There are 4 ways to turn a row about zero (a turn may also mirror it). The second row of each pair is the first, turned, with some noise. The first 36 pairs use one turn. New pairs use 2 turns, one after the other, and a turn may come again.
Some pairs, each with its turns in order after it:
[ 1 -5 28 10 -4  4 14 10]
[  1 -15  -1 -15  -8   2  -1  24] -> vada

[  3  -8 -16  13  -3 -21   4  13]
[ -6  -3 -13  12  -1   5   9 -24] -> sunip

[ 3 26 14  0 -7 11 -2  3]
[ -2 -11  12  -3   6 -11 -23   9] -> sunip

[-21   4 -28 -24   2   4   2   2]
[  3  35  13   0   1 -16   0 -15] -> vada

[  2  10   9  -6   5 -28   4  11]
[  9   7  -4 -22  -6  10  13  16] -> sife

[ 20  10   0   5   5 -28  13 -26]
[  3  16  -8 -17 -36   6  -1  -7] -> sife

[ -3 -10   0  17  -7  -3  -9  -3]
[  4   4  -9  10   1  -6 -16   8] -> sife

[ 3 26  5 -9 -2  1  3 -5]
[ -6  -3   4  11  10 -20 -11   6] -> vada

[-4 -2  6  3  1 -9 13 12]
[  2   0 -10   5   5 -14  -2  -7] -> fup

[-12 -25   3  -1  -4 -20   0   2]
[ -6  29  -4  -3   4 -16  -1  -3] -> fup

[  9  -8  12   0 -28  -2  -9   6]
[-10  -9 -15 -22  17   4   2   4] -> vada

[  1   1  19   2  14   7 -13  -7]
[  8  11   5   6  -2 -12  -4  19] -> sunip

[  3   3  13  -2 -10  11  27   7]
[-21   6  19  -7   5  14  -5   6] -> sife

[ 0  3  0 11  8  5 -9 -1]
[  2  11   0   1  -2 -10  -4  -2] -> sunip

[-12 -24 -17  -9 -16  16   7   6]
[  4 -11  17   0  23  -3 -21 -13] -> sife

[ 14   9  -8   2   0 -15   8  25]
[ -6 -10  22  -2  12  -5  20   1] -> vada

[  4   2   6 -15   2  18  -3  13]
[-16 -16  -8 -10  -1   1   9   7] -> fup

[-12  19  -4   1  15 -10  -1 -26]
[  9   8 -24 -15  18 -11  -5   9] -> sunip

[ -3  -4   2 -10   1 -11  -1 -13]
[ -6  12 -11  10   1   1   5   4] -> vada

[ 1  0 -2 10  7 -6  1  0]
[ 2  4 -3  5  5 -5  1 -8] -> sunip

[ 6 -3 -3 18  0  1  0 -3]
[  7   3  -2  -1  -2  10  -8 -12] -> fup

[  0 -10   5 -28   5  -3  -3  -8]
[13 -7 -6 -7 -8 13  9 20] -> sunip

[ 17  -1   0 -14  12  -1   2 -22]
[ -5 -13  -1  -4 -26   2   4 -15] -> sife

[-15  -8 -28  28 -21   4   6   6]
[ 12  28   8  10  21 -14 -26  -5] -> sife

[ 2  3 20  2  8 -6  2 -4]
[-4 -7 -3  7 -3  4 -4 19] -> vada

[-15 -17  -6 -21   7   0   6   5]
[-24   8  -5   7  12 -10   6   8] -> fup

[-13  28  16   7 -14  -1 -28   7]
[ 11 -19  20 -30  -5 -16 -15   5] -> fup

[ -3  -8   2   0 -15   6   9  -1]
[ -5   0   7   2   6   8 -15  -4] -> sife

[-8 -2  8 -6  4 14 -4  4]
[-16  -9   3  -6   1  -1   4  -4] -> fup

[-9 -5 13 -4 -9  2 -6  4]
[ -6   1   4 -13   0 -12   7  -5] -> fup

[ -9  11  -9  -1 -10   2  15   0]
[ 12   2   0  -4   4 -22   2  -1] -> vada

[ 12 -17  14   6   1  -3  -8  22]
[ -6   7 -24 -17 -13  -6  -5  -7] -> fup

[ 17  -9 -22  -3  -5   9  10 -11]
[  6   0  20   6 -13  -3 -10 -22] -> sife

[ 2 12  2  4 -6  1  8  5]
[  4  -9   5  -3   2 -10   0   5] -> vada

[ 4  1  2 -1  2 17 -4  0]
[ 3  6 14 -7 -5 -2 -5  3] -> sunip

[ 20   3   2 -11  -2  -3  -9 -10]
[ 13   1  -4   5  -4  13 -15   7] -> sunip

New pairs, each followed by its turns in order:
[-7 13 -6  7  5 -3  7 -5]
[ 5 14  2 12 -1 -5 -1  4] -> fup sunip

[ 9 -5  2 12  1 -2  9 -5]
[ 2 -9  2 11 -9  5 -3 -9] -> sunip fup

[ 13  -6   0 -28  13  -1  -6  -5]
[ 28   7   0  -2   7  -8 -13   6] -> vada vada

[ -4  -2  -1  -9 -23   7 -14  -7]
[ -6  -3  -2  17  -7 -21  -4  -8] -> sife sife

[  5   9 -11  -2  24   3   0   3]
[ 13  -2 -13   7   2  18 -12   0] -> sunip sunip

[ -5  -2  -1   0 -17  12  -4   1]
[  9  -1 -13  -8  -8   7  -4   7] -> vada sunip

[  2  17 -12  -1  11   0 -26 -14]
[ -7   7 -20  19 -11 -20  -1  -1] -> vada sife

[ 13  -7 -17   1 -13  -3   3   5]
[ 17  -1   6 -10  -8  -4  -8 -13] -> fup sunip

[ -5  10   8   5 -28  -3  -5   7]
[-18  10  14 -11   4  -8 -16 -11] -> sunip fup

[  5   7   7   0 -10 -28   3   8]
[ -7  18  -1   1   5  16 -17 -15] -> sunip fup

[ 10  -2   4  -4 -26  -2 -14  -2]
[ 13   0   0 -16   4  11 -20  -8] -> sunip vada

[ -8  17   6 -12  -4  -2   4   6]
[ -4   6   9   1 -18 -14  -6   3] -> sife vada

[ 12  -4 -19   4  -5   6   1  -8]
[ -6  -1  -6   8   0 -10 -20  -8] -> sunip vada

[-4  2  2 18 18 -4 -2 -7]
[ 16  16  -1 -12   6   6   0  -3] -> sife sife

[-13  -5   8  11  -3   0  28   4]
[ 14  -3   1   1  16 -11  25   6] -> sunip sunip

[-3 28 -4 -9  2 -3  4 11]
[ -8  18 -20  -4  -8   1 -11  -1] -> fup fup

[-10   2   9   0  28 -20 -13  23]
[-10 -32  -9 -12 -11  -6  -1 -23] -> vada fup

[-12   4 -15 -10   2   9   0 -11]
[-16  -4  -1  -1   4 -13   2  16] -> fup sife

[ -5 -17   2 -28  28  -6   7   6]
[-22  23 -12 -11 -11   6  20  11] -> sife vada

[ 28 -17  16   6   0  14   7   6]
[ -2   7  14   0   5   6 -12 -34] -> fup sife

[  8  -3 -17  11   3   4  -3  28]
[17 13 23 -1 -4  1 16 -5] -> sunip fup

[ 10  11  20 -27  -8 -19  -5   4]
[  1   4  -2 -19  22 -25  15  14] -> vada sife

[ 0  1  0 -9 -6 -8 -2  9]
[  8  -8   1  -3   4 -10   4   3] -> vada sunip

[  0   2   2   1   2  -5   0 -22]
[ 11   5  -1   1   7  12 -15  -5] -> vada fup

[  1  -3 -13  -1  -7  -2   1 -20]
[13  8  9 13  6 13 -5  1] -> vada fup

[  3 -28   3   0 -10   1  -7  16]
[-12   6 -14 -18 -18   5 -12  -2] -> sife fup

[ -5   2   2   2  21   5  -7 -13]
[ 10   8  -3 -17   3   1 -13  -7] -> sife sife

[-8 -3  4  4 -5 -3  7 12]
[ 0 -6  1 -1  2 -5 15  7] -> sife sife

[  6  -4  -9   5  -3 -22  -4   2]
[13  3 10 -7 14 -5  9 -9] -> vada sunip

[ 2  2 -1 -2 -1  5 -6  7]
[ 1  1 -1 -3 -4 -3  1 12] -> vada sunip

[ 10 -28   4  14  18  -5  -4  17]
[ -8  -4   7 -18  18  21  18  10] -> sife vada

[ 3 -1 12  6 -5  0 -5  1]
[  5 -10   7   3   7  -7   0   1] -> vada sife

[ -6  11   0  25   2   3 -15   3]
[-18   5 -15   2   6  14 -15  -3] -> fup vada

[  5  -1  10  -9 -11  19  18 -14]
[ 13  -8  21   2 -11 -12   5  17] -> sunip sunip

[ -1   4  -5 -15 -10   0  22   5]
[ 15   2  -1   2   7  -3  15 -21] -> fup sunip

[-9 -8  2 -6 -2  1  0 -1]
[ 2  5 -5 -1 -9  0  6  4] -> sife sunip

[ 0 -3 -3 17 -2 20  7  4]
[ -1   3  -7  10   1  -4 -12  20] -> sunip vada

[  2   6   7  -1   8  -4 -28   1]
[ 10  13  20   1  -3  -9 -12  -1] -> sife sife

[-3 16 -5 12  8 14 17 -9]
[ 4 27 11  7  7  3  9  5] -> fup sunip

[ -1   9  -6   0 -14  -7  -9  -1]
[ -9   5  11  -7   8   6 -10   2] -> sunip fup

[-11   5   8 -20  19   1  20   5]
[ -8  28  -1  -4 -10  -9   5  17] -> sife vada

[ 24  -2   6   0 -24  -2   7   5]
[  3  -7 -10 -13  -4   6  31  -2] -> vada sunip

[ -5  -3   2 -11  28   2   0  -2]
[ 12 -16   0  10   1  14  -4 -13] -> sunip sunip

[ 0 -3 -8  3  0 -5 28 -8]
[ -1  -4  17  -6  -7 -14  11  14] -> sife fup

[ 19  -4  -2 -28   1   5  -1   0]
[-10 -15  15  -9  -2  -1  13 -21] -> fup sunip

[  5  -8  -5  -8 -23   3  -8  -6]
[-5 -6 -5 23 -9 -9 -3 -5] -> sife sife

